The rows of a group lie close to one hidden flat surface of 11 dimensions, which may be shifted away from zero. Surfaces can cross.
In the rows, zero is written as 128.
Known rows, each followed by its group:
[132 106 158 172 132 139 146 109 134 112 142 117 107 205 177 117 138 181
 118 144 136] : fidez
[ 78 211 149 128 138 178 114 162 176 160 166  79 102 117 125 178 139  73
 131 116 123] : muz
[104 159 148 155 193 161 167  82 204 112 135 104 145  95 121 112 146 134
 123 160  95] : fidez
[158 136  99 209 123 166 140 179 145 146 156 106 131 219  70 133  97  72
 141  58 133] : lif
[115 107 111 197 192  90 143 115 167 169 171  92 153 125 107 146 117  88
  99  84 124] : zeki
[168 118 111 109 106 108 136 106 103 133 124  86 118  90 113 155 139 160
 146 111 150] : zeki
[147 147 131 136  86 184 154 128 146 139 128  46  99 166 106 130 186 146
 214 123 126] : muz
[184 134 107 106 123  82 137  80  94  74 123 121 119  44 164 143 174 221
 102 129 143] : zeki
[107 134 117 171 137 104 140 139 119 110 145 166 125  97 101 137 126 125
 123 148 107] : lif
[109 125 134 148 153 145 141 134 139 147 127 163 154 127 110 109 100  81
 141 136 111] : muz
[128  85 119 105 145 152 133 139 121 160 111 146 120 128 109 119 145 117
 161 125 154] : fidez
[156 146 111 159 119  93 120 142 128  89 138 122 119 137 119 157 142 148
 103 110 112] : lif
[126 125 162 128 137 120 131 121 105 196 118 109 102 165 180 143  88 129
 138 121 111] : fidez
[ 89 146 150 196 123 125 129 131  93 108 137 154 104 153 163 139 135 131
 143 154 118] : zeki
[ 78 127 163 167 175 135 118  81 118 101  93 167 103 117  69 143 117 102
 209 158 128] : lif
[167 147 113 154 138 107 130 120 148  89 161  98 153 137 153 142 181 144
  85  92 120] : fidez
[170 134 114 101 103 145 121 141 147 116 126 101 125 134 104 138 126 124
 125  89 142] : zeki
[ 76  70 152  95 142 134 144  88 130 157 144 120 112  83 123 125 113 143
 138 171 171] : muz
[ 98 107 127 181 151 175 165 176 122 193 163 165 103 116 106 134  66  84
 112 124 149] : fidez
[125 106 143  98  95 155 107 139 157 111 137 101 102 175  94 140  99 144
 121 129 165] : lif
[100 128 133 131 162 131 100 108 172  81  99 126 107 151  78 141 176 119
 174 136 132] : lif
[111 148 121  80 179 113 132 127 177 138  96 134  63  37  82 169  77 154
  86 156 111] : fidez
[121 141  78 115  98 126 139 224 117 173 117 134 104 117 107 121 138 117
 117 140 101] : lif
[143 121 116 110 156 154 146 121 128 140  98 131 102 105 140 117 172 154
 147 136 140] : fidez
[127 110 139 125 126 134 126 109 134 133 136 105 135 139 134 124 140 128
 152 127 148] : zeki
[117 214 153 205  87 176 176 129 131 105 175 126 175 105 131 122 140 109
 181 157  33] : muz
[ 95 103 151 158  95 115 128 122  89 114 189 160 157 113 195 130 117 138
  73 146 172] : muz
[112 145 154 179  95 144 138 124 122 174 160  69 159 195 121 113 120  73
 193  99 107] : zeki
[ 91 154 146 134 138  66  97 133 133 105 110 140 102  99  89 177 119 131
 140 163  81] : lif
[120 134 144 145 129 102 128  99 106 123 122 132 193 184 196  64 118 106
 114 133  99] : fidez
[130 145 111  67 228 109 116 102 162 127  79 139 148  89 175  99 158 121
  69 116 117] : muz
[138 114 128 153 171 146 131  86 127  93 109 159 108 118 116 133 122 150
 137 135 153] : zeki
[133 106 148 156 144 149 143  83  72 124  93 163 110 133 128 108 119 141
 200 147 145] : zeki
[ 83 173 156 104 141 134 104 104 162  65 128 149 175 131 156  93 141 100
 103 160 113] : muz
[136 134 123  94 106 168 137 143 101 114  99 136  82 101 126 120 169 163
 153 150 156] : fidez
[123  76 108 116 191 141 136 150 168 147 150 163 149 104 104 138 182 107
 114 127 135] : muz
[159  47 107  85 117 115 160 148 106 167 113 156  81  80 122 133 140 206
 135 174 133] : muz
[131 141 121 194 137 116 134 109 142 100 153  93 146 159 106 135 184 115
 165 110 109] : zeki
[161  30 124 108 181  58 127 118 150 171 123 171 151 124  96 141  54 135
  75 115 122] : lif
[102 140 124 115 172 122 124 129 159 147 134 116 124 131 198 105 115 132
  38 137 131] : fidez
[189 106  74 158 150 117 121 157 107 110 118 137  85 129 121 155 172 161
  93  76 170] : lif
[154 153 112 156  95 154 126 114 168  44 167 100 170 139  79 130 211 122
 158 106 125] : fidez
[157  95 108 184 202  91 179  69  74 181 137 137 161  65 194 102  92 138
  86 100 143] : muz
[111 171 119  97 135  97 117 135 143 139 112  97  79  93 153 143  69 152
  52 137 133] : muz
[103  70 142 146  84 133 136 135 111 158 164 152 196 171  97  98 138  82
 193 143 121] : zeki
[100 148 151 166  83 137 128 100 149  38 163 127 126 108  71 150 106 151
 144 163 134] : zeki
[126  74 143 139  85 163 188 152 140 224 149  91 100 162 126 109 114 172
 168 177  81] : muz
[116 113 117 114 153 180 136 133 161 139 124 126 137 131  92 109 179  91
 161 122 150] : fidez
[122 101 145 176 182 103 137  72 125  91 113 176 150 108  83 130 120 116
 164 142 106] : lif
[113 171 135 155 122  97 119 112 124  65 153 128 109  99 154 158 130 172
  78 146 126] : lif
[ 95 197 142 106 128 188 123 149 200 127 112  66  60 129 104 152 137 133
 148 140 124] : fidez
[ 88  98 151  88  91 179 103 174 132 105 126 208 146 184 108 102 130  90
 146 169 124] : zeki
[179  88 147 158 170 139 144  38 144  61 125 166 146 114  92 124  73 159
 121 114 164] : lif
[147 121 104  85 137  92 114 138 138 139 124 101 147 111 134 133 200 136
 134 113 111] : zeki
[127  94 116  52 202 122 129 101 168 154  71 124 120  98 131 101 162 142
 127 145 137] : muz
[134  76 120 140 136 112 146 129 145 123 148 157 175 145 105  94 126 118
 120 133 107] : lif

New rows, each followed by its group:
[140 134  81 116 173  70 120 178 156 141 134 143 151  94 127 153 195 112
  79 119  78] : zeki
[113 116 146  87 123 108 119 119 118 184 142  70 125 153 220 123 150 137
  97 113 147] : zeki
[133 152 119 177 122 130 123 182  85 105 120 196 126 160 137 136 158 109
 144 135  91] : zeki
[ 96 169 136 153 112 157 128 146 162 166 152  58  89 154  97 151  96 101
 136 114 131] : muz
[117 127 131 106 161 129 140 154 145 190 118 132 136 155 191  99 137 116
  95 139  85] : muz
[ 96 113 137 176 163 116 206  92 176 169 181 106 142  44 119 123  80 162
  86 174  82] : muz
[118 155 117  67 159 142  94 139 183 128 116  86  71 101 112 170 172 125
 106 111 165] : muz
[119 114  74  84 151 138 114 198 117 154  73 146  45 101  91 149 185 140
 144 134 155] : lif
[127 112 103 140 185 105 124 139 146 132 119 161 127 104 102 143 152 110
 118 125 115] : zeki
[158 178  90 151 118 123  99 199 162  53 123 173 145 171  94 133 114 107
  56  98  90] : muz
[ 89 154 139  89 192 169 141 117 204 157 119 104 120  59  74 153 148  96
 161 150 101] : muz
[113 120 103 132  89  78 116 181 129 111 143 157 129 115  95 142 155 141
 119 162  98] : lif
[122 122 126 118 126 123 115 131  95 153 148 116  86  89 165 175 133 137
  99 104 199] : muz
[186  93 114 150 139 120 137 105 163  48 158 126  92  99 105 181 199 230
  96 127 150] : fidez
[129 135 141 109 121 126 120 128 148 101 104 118  82 139 128 137 117 177
 116 148 125] : fidez
[114 162 141  78  99 137 105 107 162 117 121  24  50 110 104 180 114 173
 121 121 174] : zeki
[ 95  83 134 102 121 123 130  94 137 133 110 128 126  84  52 138 133 126
 210 165 132] : zeki
[150 109 108 129 169 109 125 114  95 170  74 114 100 142 134 135 200 139
 202 118 130] : zeki
[137 181 125 179 133 135 120  85 120 106 131  72 130 158 145 119 119 103
 131  74 162] : muz
[103 146 133 140 127 146 127 211 120 198 146 151  89 129 117 171  55  71
  98 125 117] : muz
[146 177 125 166 133 100 118 139 132 115 111 114 113 149 101 162 123 118
 153 105  80] : lif
[136 110 130 165 129  99 138  98 128 129 172  88 143 135 148 139 143 145
 111 111 149] : zeki
[ 81 172 157 163 146 153 140 112 114 154 171 134 147  78 138 151 102  65
 132 121 143] : muz
[126 134 110 139 123 153 107 156 166 114 124 109 102 183  65 136 118  95
 142  91 153] : muz
[140 120 128 152 126 156 129 144 148 112 161 145 179 179 119 114 108  89
 100 100 132] : zeki
[155 100 137 140 130 178 126 138 114  93 129 203 157 166 127  97 117 112
 130 126 143] : zeki
[144 133 131 143  73 108 152 137 127 125 156 128 164 135 130 115  57 137
 111 142  83] : lif
[119 115 131 119 177 129 150 100 162 175 115  92 139 136 146  93 121 127
 120 131 114] : muz
[105 100 141 163 101 174 142 155 137 128 195 118 112 157 131 143 151 135
 111 132 171] : fidez
[115  82 145 105 146  72  89 112 165 105 112 126 119 183 110 154 180 136
 145 136 116] : lif
[148 175 129 125 128 148 123 134 160 121 112  85  99 135 113 156 151 141
 151 110 112] : fidez
[167 122  93 182 132 111 154 140 141 101 132 169 162 100  39 126 100 123
 154 121  74] : lif
[136  69 129 180 185 137 146  82 115  94 120 181 152 153 102 103 161 113
 178 121 164] : lif
[127 131 111 156 192 112 130  51 127 104  97 117 160 129 117  86  89 105
 126  91 157] : muz
[133  67 160  89 168 100 128  92 137 161 126 119 114 121 160 161 133 162
 113 143 140] : fidez
[125 137 122 131 109 138 124 135 191  70 141 109 134 164  72 120 138 139
 111 135 113] : muz
[143 103 120  63 165 140 157 126 123 185  62 155 108  72 137 108 139 157
 171 168  93] : muz
[206 106 137 108 146 156 139  74 129 130 102  92 117 173 163 117 105 161
 122  72 176] : lif
[116 134 138 136 142 103 141  86 123 145 137  91 106  62 125 151  78 148
 112 132 142] : zeki
[132  95 116  94 108 122 109 155 170  99 129 126 113 118  68 133 126 149
 111 139 126] : lif
[192  49 112 140 168  77 149 109  62 178  73 188 171 146 118 114 131 120
 199 118  87] : lif
[144 156 110 115  86 109 106 133 108  58  91 139  99 117 109 123 102 176
 113 142 138] : muz
[114  93 132 188  96 200 168 144 100 156 166 158 154 189 117  78  79  82
 152 120 156] : lif
[141 102 106 161 170 122 151 112 167 138 136 104 150 165 116  95 124 130
 105 100 127] : muz
[157 129 121 134  91  62  98 145 158  82 151 107 152 168  96 170 130 157
 103 113  77] : lif
[107  89 140 191 171 119 152  64 127 111 150 131 141 134 129 115 129 129
 142 137 147] : zeki
[108 150 139  84  71 140 104 142  93 106  71 127  89 162 174  89 110 157
 129 173 131] : fidez
[ 88 138 122 170  60 137 125 172  89 107 151 145 119 164 134 119 178 121
 161 166 124] : lif
[134 112 140 154 102 155 152 111 113 106 180 138 153  83 109 148 163 141
 163 142 139] : fidez
[150 129 116 155  55 121 147 134  90 139 160 122 160  99  88 151  93 117
 176 114 117] : zeki
[ 90 140 173 133  89 163 125 106 109 107 138 140 138 144 147 116  86 120
 146 162 132] : zeki
[116  69 138 152 201 120 153  85 123 149 131 184 159 103 143  97 114 119
 119 142 129] : zeki
[139 141 115  35 170 138 115 142 193 128 101 150 157  86 108 117 129 101
  85 127  97] : zeki
[110 115 107  83 183  72 122 148 173 172  93 135 133 109  96 123 147 108
 124 150  63] : lif
